The rows come from 5 hidden closed curves, with some noise, and rows from the same curve form a group. Each curve winds through 8 dimensions. The rows are also pushed far along 4 directions, which tell nothing about the answers.
(in the rows, 100 means zero)
Some rows, each with its group after it:
[ 84,  63, 115,  89,  92,  89,  95,  98, 112,  99,  89, 123,  93,  92, 130,
 109, 115, 104, 133] -> j_525
[ 81,  59, 116,  93, 114, 120,  80, 104, 133, 124, 121,  95, 125,  93,  92,
 110, 127,  93, 132] -> j_525
[104, 134,  77, 101, 114,  78,  86, 106,  91,  80, 104,  37, 115,  98,  47,
  85, 100, 114,  79] -> j_990
[ 99,  82, 109, 114, 122, 102, 100, 106, 130, 124, 101,  71, 126, 104, 100,
 117, 120,  88, 114] -> j_525
[ 89,  76, 103,  97, 101, 116,  99, 104, 110,  87,  96, 134,  88, 107, 109,
 111, 101,  80, 120] -> j_247
[ 91, 107,  93,  89,  89, 100, 111,  91,  53,  71, 104, 136,  95, 121,  88,
  92,  92, 110, 112] -> j_990
[127, 103, 107, 118,  99,  97, 113, 112, 103, 124,  76,  81,  58, 104, 100,
  99,  73, 117, 119] -> j_525
[112, 123,  94, 110,  93,  97, 116,  99, 105,  99, 104, 121,  96, 103,  94,
  93,  88, 113,  99] -> j_293
[ 91,  96, 113,  97, 105, 100,  95, 110, 132, 116, 104,  71,  85,  98, 113,
  90, 103, 105, 104] -> j_247
[ 88,  61, 120, 102, 109, 118,  91,  98, 117, 125, 106, 110, 126,  96, 107,
 129, 125,  78, 129] -> j_247
[ 88,  97, 100,  86,  83,  77, 103,  93, 102,  74, 126, 118, 142, 105,  95,
  93, 124,  98,  86] -> j_247
[ 99, 123,  81,  90, 109,  58, 108, 105,  80,  59,  80,  75, 103,  92,  89,
  98,  95, 115,  84] -> j_214
[ 98, 119,  81,  84,  79,  77, 105, 101,  71,  76, 107,  88,  96, 103, 100,
  86,  97, 115,  84] -> j_247
[102, 102, 113,  84, 110,  53,  95,  97,  78,  87,  86,  61, 122,  81,  64,
  95, 111, 141, 102] -> j_293
[116, 113,  90, 125,  97, 112, 115, 101, 110, 115, 109, 102,  92, 117, 102,
  89,  89,  96, 103] -> j_293
[ 95,  79,  98,  97,  72, 134, 100, 100, 101, 104, 123, 147,  86, 111, 114,
 101,  96,  75, 107] -> j_525
[101, 126,  92,  91, 118,  76, 116, 114, 105, 104,  71,  64,  80, 104, 100,
 108,  91, 138,  96] -> j_214
[116, 131,  81,  97,  90, 106, 111,  99,  69,  91,  92, 126,  64, 103, 118,
  83,  73, 128,  84] -> j_525
[101,  90, 111, 108, 115, 103,  81, 107, 134, 114, 112, 108, 123,  90, 100,
 117, 120,  94, 115] -> j_214
[ 78,  69, 131,  93, 113,  69, 137,  96, 113,  97,  46, 116,  97, 103, 105,
 124, 114, 136, 164] -> j_293
[ 47,  81, 104,  69,  85,  73, 123,  71,  80,  59,  86, 145, 141, 104, 113,
 109, 137, 104, 121] -> j_247
[109, 113,  81,  95,  67, 120,  90,  98,  78,  78, 131, 119, 112,  90,  97,
  78,  96,  83,  68] -> j_990
[ 98, 103,  99,  82, 103,  94, 114, 106,  96, 111, 108,  63, 106, 106,  79,
 102,  95, 109,  71] -> j_247
[112, 119,  81, 111, 119,  99, 103, 104, 115, 114,  98,  77,  87, 102,  92,
  98,  81,  92,  76] -> j_293
[ 97, 100, 101, 100,  89, 122,  90, 103,  79,  94,  86, 140,  68, 107, 128,
 109,  96, 105, 131] -> j_525
[ 90,  53, 120, 101, 105, 109,  56,  90, 125, 112, 124, 136, 130,  82,  87,
 115, 132,  84, 136] -> j_293
[100, 103, 107, 100,  92,  74, 113,  87,  85,  95,  91,  70, 112, 104,  73,
  92,  98, 103,  81] -> j_214
[111, 120,  77, 111, 110, 100, 113,  99, 104, 106,  90,  96,  79, 112, 102,
  98,  79,  99,  82] -> j_293
[ 98, 121,  75, 106,  81, 109,  85,  89,  92,  86, 121, 116, 102, 124,  92,
  84, 106,  96,  77] -> j_990
[ 88,  87, 111,  83,  81,  99,  98,  98, 105,  99, 110, 125, 102,  99, 108,
 102, 109, 107, 103] -> j_214
[142, 147,  93, 127, 108,  99, 103, 109,  92, 135,  95,  70,  79,  99,  97,
  94,  72, 124,  83] -> j_247
[120,  80, 140, 111, 108, 137,  81, 111, 123, 157,  91, 109,  74,  93, 122,
 124,  95, 104, 121] -> j_214
[ 86,  87,  91, 101,  99,  95,  95,  90, 108,  85, 103, 125, 115, 107, 111,
 107, 116,  76, 101] -> j_990
[ 78,  67, 127,  82,  92,  94, 109, 100, 106,  83,  91, 119, 101, 102, 109,
  98, 114, 110, 124] -> j_247
[126,  99, 131, 121, 107,  91, 110, 109,  95, 119,  49, 112,  65,  93, 137,
 113,  93, 144, 154] -> j_214
[105,  96, 116, 101,  81, 103,  99,  94,  87, 106,  86, 137,  68, 112, 114,
  96,  95, 131, 130] -> j_990
[ 93,  94,  95,  92, 108, 114, 101, 112, 100,  88,  88, 103,  80,  98,  99,
 105,  91,  98, 116] -> j_214
[ 86,  87, 106,  87,  95,  77, 101, 104,  93,  84,  99,  70, 118,  93, 102,
  95, 118, 106, 107] -> j_214
[ 82,  73, 114,  95,  97,  85, 111,  91, 110, 107,  97, 119, 129, 106, 129,
 122, 132,  93, 115] -> j_247
[107, 104,  95, 103, 104, 126,  89, 101,  91,  92, 107, 110, 101,  99,  81,
 105,  87,  74,  85] -> j_214
[114,  92, 112, 110, 114, 118,  75, 114, 136, 128, 115,  87, 105,  70,  77,
 110,  96,  96, 111] -> j_990
[ 88,  80,  94, 105, 109, 114,  81, 100, 133, 105, 117, 122, 110,  86, 112,
 118, 109,  62, 110] -> j_990
[ 82,  92,  90, 102,  88, 101,  84,  90, 114,  98, 110, 125, 101, 116, 119,
 102, 121,  90, 108] -> j_990
[ 91, 102, 105,  93,  85,  96, 120,  83,  91,  97, 103, 126, 112, 103, 128,
  93, 106,  96,  79] -> j_247
[118, 112, 107, 115, 104, 112, 101, 105, 114, 142, 104,  87,  93, 105, 113,
 101,  99, 118, 103] -> j_293
[ 96,  93, 109, 108, 114,  90,  97, 100, 110, 106, 102, 119, 114,  96, 109,
 119, 111,  95, 131] -> j_990
[126, 119,  99, 112, 108, 115, 109, 110, 117, 134, 103, 100,  81,  86, 113,
 106,  74, 102,  81] -> j_990
[106, 128,  92, 104,  95,  70, 111,  95,  81,  93,  90,  95, 107, 101, 102,
  96, 102, 123,  98] -> j_247
[128, 107, 124, 116, 127,  82,  94, 110, 123, 145,  91,  41, 106,  86,  74,
 109,  94, 124, 101] -> j_247
[107,  95,  92, 112,  88, 120,  60,  95, 107,  98, 132, 114,  97, 105,  90,
  82, 104,  77,  93] -> j_990
[109, 104, 109,  96,  98,  93, 129, 112,  99, 123,  83,  60,  72, 116,  92,
  98,  80, 126,  91] -> j_525
[ 99,  99, 103,  96, 103,  93, 123, 102,  74,  78,  65, 115,  81, 110, 106,
 104,  90, 116, 118] -> j_247
[ 89,  90, 101,  92,  84,  95,  99, 100,  86,  84, 106, 104, 112,  99, 119,
  95, 115,  94, 111] -> j_214
[ 95, 105, 105, 103, 129, 106,  88, 114, 112, 116,  98,  46, 114, 109,  74,
 119, 107,  96, 101] -> j_525
[101,  85,  95, 100, 116, 113,  87,  99, 105, 106, 118,  79, 116,  97,  72,
  99, 100,  76,  81] -> j_293
[ 92,  87, 108,  98,  99,  94,  98, 102,  98,  95,  85, 107,  96,  88, 126,
 109, 110, 101, 125] -> j_293
[100, 117,  97,  79, 110,  91,  86, 115,  88,  83, 104,  67, 107,  88,  62,
 103,  95, 117,  81] -> j_214
[107,  97, 107, 104,  96, 100, 120, 108, 102, 112,  91,  81,  92, 119,  96,
 109,  89,  95,  91] -> j_525
[109, 115,  82, 100,  75, 114, 117,  98,  48,  81,  90, 124,  65, 112, 137,
  85,  77, 100,  93] -> j_990
[120, 102,  99, 112,  93,  86, 108, 111, 100, 105,  92,  70,  82, 103,  87,
  94,  83, 105, 101] -> j_525
[ 97,  91, 115, 101, 100,  81, 117,  90, 103, 112,  78, 125, 100, 111,  98,
 108, 111, 141, 135] -> j_293
[ 94, 102,  89,  94,  87, 125,  90, 100, 100,  98, 136, 124, 115, 114, 100,
 104, 105,  67,  69] -> j_525
[104, 117,  89,  87,  88,  98, 116, 101,  83,  81, 105, 116,  90, 104,  92,
  90,  80, 105,  64] -> j_214
[ 91, 103,  83, 106, 101, 111,  96,  98, 100,  97, 106, 108, 104, 104, 115,
 105, 107,  83, 111] -> j_293
[111,  76, 135, 105,  88,  84, 109,  97, 105, 110,  83, 125,  96,  89, 119,
 100, 106, 125, 135] -> j_293
[ 75,  98,  96,  71, 112,  83,  97, 100,  95,  93, 107,  52, 131,  95,  63,
 105, 117, 113,  90] -> j_293
[133, 124,  88, 117, 111,  98,  95, 124, 117, 129, 106,  20,  69,  98,  61,
  85,  65, 103,  78] -> j_525
[118, 128,  78, 111,  73, 115, 116, 101,  57,  77, 102, 128,  82, 125, 112,
  94,  76,  76,  73] -> j_525
[112, 106, 112, 104,  97,  61, 146, 102,  64,  85,  38,  78,  64, 105, 117,
  88,  81, 147, 125] -> j_214
[117, 100, 107, 116,  96, 110,  88, 105, 111, 123,  74,  94,  54,  97, 122,
  95,  90, 119, 122] -> j_990

New rows. What belongs after each?
[ 73,  82, 101,  80, 103, 102,  96,  92,  85,  85,  99, 111, 123,  98,  88,
 112, 122, 104, 119] -> j_293
[100, 112, 102, 104, 105,  95, 106,  96,  87,  98,  80, 113, 110, 107, 114,
 121, 111, 105, 106] -> j_214
[113,  80, 118, 123, 107, 105, 103, 101, 135, 124, 105, 101, 103,  96, 103,
  98, 102,  92, 119] -> j_214
[101,  89, 100,  97,  84,  99,  95,  92,  89,  77, 106, 132,  97,  94,  86,
  92,  91,  84,  93] -> j_214
[ 95,  86, 115, 102, 110,  78, 111,  99, 104,  87,  83,  81, 117,  97,  70,
  99, 112, 115, 133] -> j_214
[ 89,  86, 108,  96,  88,  92, 109,  94,  83,  84,  74, 141,  92,  95, 143,
 112, 112, 107, 138] -> j_293
[112, 108, 113, 117,  94,  64, 121,  94,  83,  85,  62, 124, 104, 110, 113,
 115, 109, 128, 134] -> j_525
[100,  97, 110, 106,  85,  91, 110,  85,  83,  96,  89, 108, 105, 107,  93,
  97, 100,  96, 100] -> j_214
[ 83,  97, 100,  87,  81,  66, 116,  94,  97,  80,  98, 116, 120, 112,  91,
 105, 119, 119, 112] -> j_525
[ 82, 100, 105,  74, 113,  94, 103, 109,  99,  93, 106,  70, 127, 101,  74,
 112, 113, 114,  88] -> j_214
[119, 112,  75, 119,  86, 142,  67, 114, 114, 101, 136, 135,  72,  90, 129,
  89,  83,  66, 101] -> j_214
[102, 115,  97,  88, 109,  93, 135, 105,  77, 102,  79,  81,  73, 112, 100,
 100,  72, 121,  84] -> j_990
[104, 103,  97, 100, 108,  81, 109, 103,  93,  90,  78,  97,  88,  86, 110,
 106,  89, 106, 108] -> j_990
[109, 119,  65, 107,  93, 156,  87, 115,  91,  94, 119, 130,  55, 105, 116,
  93,  69,  70,  92] -> j_214
[ 84,  81, 107, 103,  81,  97, 122,  81, 102,  84,  82, 171,  91, 112, 116,
 106, 104,  99, 133] -> j_214
[136,  96, 115, 140, 119, 124,  78, 112, 133, 145,  99,  78,  84,  89, 109,
 106,  86,  79, 110] -> j_214
[100,  71, 108, 111,  92, 130,  82, 105, 119, 113, 110, 120,  88,  93, 134,
 103, 106,  71, 128] -> j_214
[101,  91,  92,  99,  96, 121,  81, 102,  88,  91, 122,  87, 105,  98,  88,
  88,  99,  74,  92] -> j_990
[ 70,  77,  98,  92, 102,  76,  74,  86,  97,  54, 110, 112, 150,  97,  69,
 105, 141,  87, 127] -> j_990
[ 81,  72, 111,  94,  95,  85,  98,  83, 106,  96, 101, 144, 126, 106,  89,
 110, 129, 115, 135] -> j_293
[ 92,  74, 125, 104, 121,  99, 113,  99, 119, 118,  80,  70, 116, 103,  84,
 114, 111, 100, 123] -> j_214
[100, 102, 109,  98, 101,  88, 105, 107, 103,  97,  89, 122, 106,  98, 129,
 113, 114, 120, 116] -> j_214
[ 93, 117,  74,  89,  90, 111, 105, 110,  95,  84, 124,  91,  96, 107,  98,
  83,  94,  95,  86] -> j_214
[ 93, 132,  65,  95,  97,  89, 111,  98,  87,  76, 100,  97, 103, 102,  95,
  97,  94, 100,  74] -> j_990
[134, 119, 118, 118, 107,  97, 108, 107, 103, 130,  77,  78,  65,  97,  81,
  94,  69, 131, 101] -> j_214
[ 79,  77, 111,  81,  91,  93, 101,  94, 103,  83, 116, 119, 142, 109,  94,
 113, 127,  84,  89] -> j_525
[ 92, 108,  98,  96, 111,  79, 117,  99, 106,  95,  70,  93, 101, 100,  98,
 113, 106, 124, 111] -> j_990
[ 99, 144,  76,  94, 100,  77, 116,  95,  72,  77,  91, 101, 111, 106,  92,
 100,  97, 125,  82] -> j_293
[107, 116,  86, 120, 108, 108,  99,  96, 100, 102,  90,  97,  87, 107,  90,
 102,  87,  83,  97] -> j_214
[102, 122,  91, 109,  89, 106, 120,  91,  91, 108,  94, 116,  90, 120, 103,
  98,  90, 108,  97] -> j_214
[118,  80, 128, 110,  84, 122, 100, 105, 103, 123,  82, 132,  76,  82, 134,
 104,  95, 117, 133] -> j_990
[ 93, 108,  90,  92,  81,  83, 123,  94,  75,  73,  77, 128,  71, 109, 111,
  92,  87, 118, 109] -> j_214
[ 81,  72, 119,  86,  81,  88,  87,  88,  98,  85, 103, 140, 109, 105,  95,
  99, 124, 116, 132] -> j_990
[112, 111, 104, 115, 113, 115, 117, 105,  94, 121,  81,  69,  85, 112,  96,
 101,  84, 106, 102] -> j_214
[ 97,  98, 103, 106, 112,  64, 123,  99, 115, 100,  77,  84, 114, 109,  86,
 111, 111, 121, 119] -> j_525
[111,  85, 118, 112, 108, 122,  84, 107, 126, 126, 101, 122,  98,  75,  99,
 115, 101, 101, 134] -> j_990
[ 89, 113, 101, 104, 127,  98,  90, 105, 128, 103,  99,  52, 104,  93,  83,
  88, 104, 100, 101] -> j_247
[135, 108, 109, 134, 123, 142,  71, 131, 143, 177, 113,  25,  63, 104, 121,
 108,  81,  77,  90] -> j_525
[ 76,  95,  97,  84,  92,  97,  93,  98, 113,  81, 121, 121, 118, 105,  87,
 100, 118,  97, 106] -> j_247
[124, 115, 107, 128, 102, 105, 129, 107, 112, 128,  79, 104,  76, 110, 126,
 100,  83, 117, 118] -> j_293
[ 96, 104,  91,  91,  73, 110,  99,  92,  98,  94, 107, 136,  86, 109, 106,
  90,  98, 108,  87] -> j_990
[116, 126,  81,  94,  72, 103, 106, 101,  53,  72,  95, 125,  60, 101, 112,
  83,  68, 100,  71] -> j_214
[ 88,  82, 118,  82,  85,  77, 138,  98,  86,  93,  74, 103,  94, 115, 100,
 106, 101, 128, 116] -> j_525
[ 93, 103,  94, 103, 100, 122, 108,  94,  85, 103, 100, 117,  96, 123, 106,
 103, 100,  96, 108] -> j_990
[ 98,  98,  98, 103,  95,  93, 112,  96, 109,  99,  87, 112,  77, 105,  97,
  96,  86, 106, 109] -> j_214
[108,  97, 107, 121, 103, 135, 112,  99, 100, 122,  89, 110,  85, 112, 110,
 105,  88,  88, 116] -> j_214
[ 94,  81, 113,  93,  90,  82,  99,  88,  97,  74, 100, 127, 118,  92,  71,
  99, 107,  96, 108] -> j_214
[ 92, 118,  85,  99, 103, 113, 111, 104,  74,  88,  87, 103,  91, 121, 102,
 107,  97, 105, 108] -> j_525
[ 98, 108,  95, 107,  98, 115,  89,  99,  92,  97,  96, 131, 106, 105, 125,
 121, 109,  87, 109] -> j_214
[126, 134,  83, 123,  92,  94,  95, 105,  88,  92, 103, 102,  94, 107,  96,
  94,  89,  99,  93] -> j_525
[110,  97,  98, 108,  92, 113,  82, 103, 110, 105,  88,  97,  74,  90,  99,
  92,  95, 106, 105] -> j_990
[102,  80, 107, 112, 102,  97, 103, 100, 107,  92,  91,  94,  98,  93,  96,
  93,  97,  86, 123] -> j_214
[ 78,  89,  93,  91, 102, 115,  78,  99, 104,  77, 124,  88, 115,  90,  90,
  87, 111,  67,  98] -> j_247
[116, 142,  72, 108,  93, 109,  93, 107,  90,  91, 122, 111, 101, 103, 107,
  94,  92,  95,  74] -> j_214
[120,  63, 108, 123, 106, 139,  77,  96, 121, 143,  96, 138,  56,  99, 124,
 106,  84,  83, 122] -> j_293
[109,  82, 127, 115, 109,  92, 110, 100, 124, 124,  90,  87, 112, 100, 101,
 103, 111, 110, 126] -> j_214
[ 76,  80, 131,  80, 121,  56, 128, 101,  89,  99,  55,  63, 103, 111,  99,
 116, 116, 143, 140] -> j_990
[ 86,  87, 110,  70,  95,  84,  79, 103,  90,  82, 119,  75, 132,  86,  75,
 106, 117,  95,  77] -> j_214
[109, 105,  81, 115,  87, 109, 120,  97, 101, 108,  96, 132,  77, 109, 122,
  91,  87, 112, 121] -> j_525
[108, 106,  85, 113,  83, 103,  99,  96,  96,  97, 119, 124, 115, 105, 117,
  92, 109,  91, 102] -> j_525
[126, 105, 108, 115,  89, 125, 117, 104,  88, 124,  87, 126,  65, 115, 141,
 102,  76, 103,  95] -> j_525
[120, 116, 106, 111,  96,  97, 105, 102,  85,  90, 100, 114, 105,  89,  89,
  94,  90, 108, 106] -> j_293
[ 94, 114,  83,  89,  86, 102, 105,  93,  48,  65, 119, 130,  96, 121,  87,
  87,  88,  94,  98] -> j_990
[110, 110, 103,  97,  88, 120,  91, 101,  86, 108, 117, 107, 104, 101,  96,
 101,  93,  92,  73] -> j_214
[ 87,  66, 116,  91,  92, 129,  89,  96, 102,  94, 105, 160, 101, 101,  97,
 115, 109,  88, 130] -> j_525
[ 92, 110,  95,  85,  91, 100, 108,  97,  82,  85, 110, 112, 112, 118,  93,
 104, 102,  99,  74] -> j_525
[112, 106, 125, 103, 122,  63, 114, 111, 129, 112,  88,  55, 115,  84,  63,
 102,  97, 131, 106] -> j_293
[ 78, 103,  73,  86,  98,  83, 105,  96,  92,  68, 109,  86, 115, 109,  68,
  90, 106,  96,  95] -> j_293
[107, 108, 110, 101, 115,  84,  97, 114, 116, 114,  95,  81, 108,  93, 108,
 113, 110, 122, 105] -> j_214
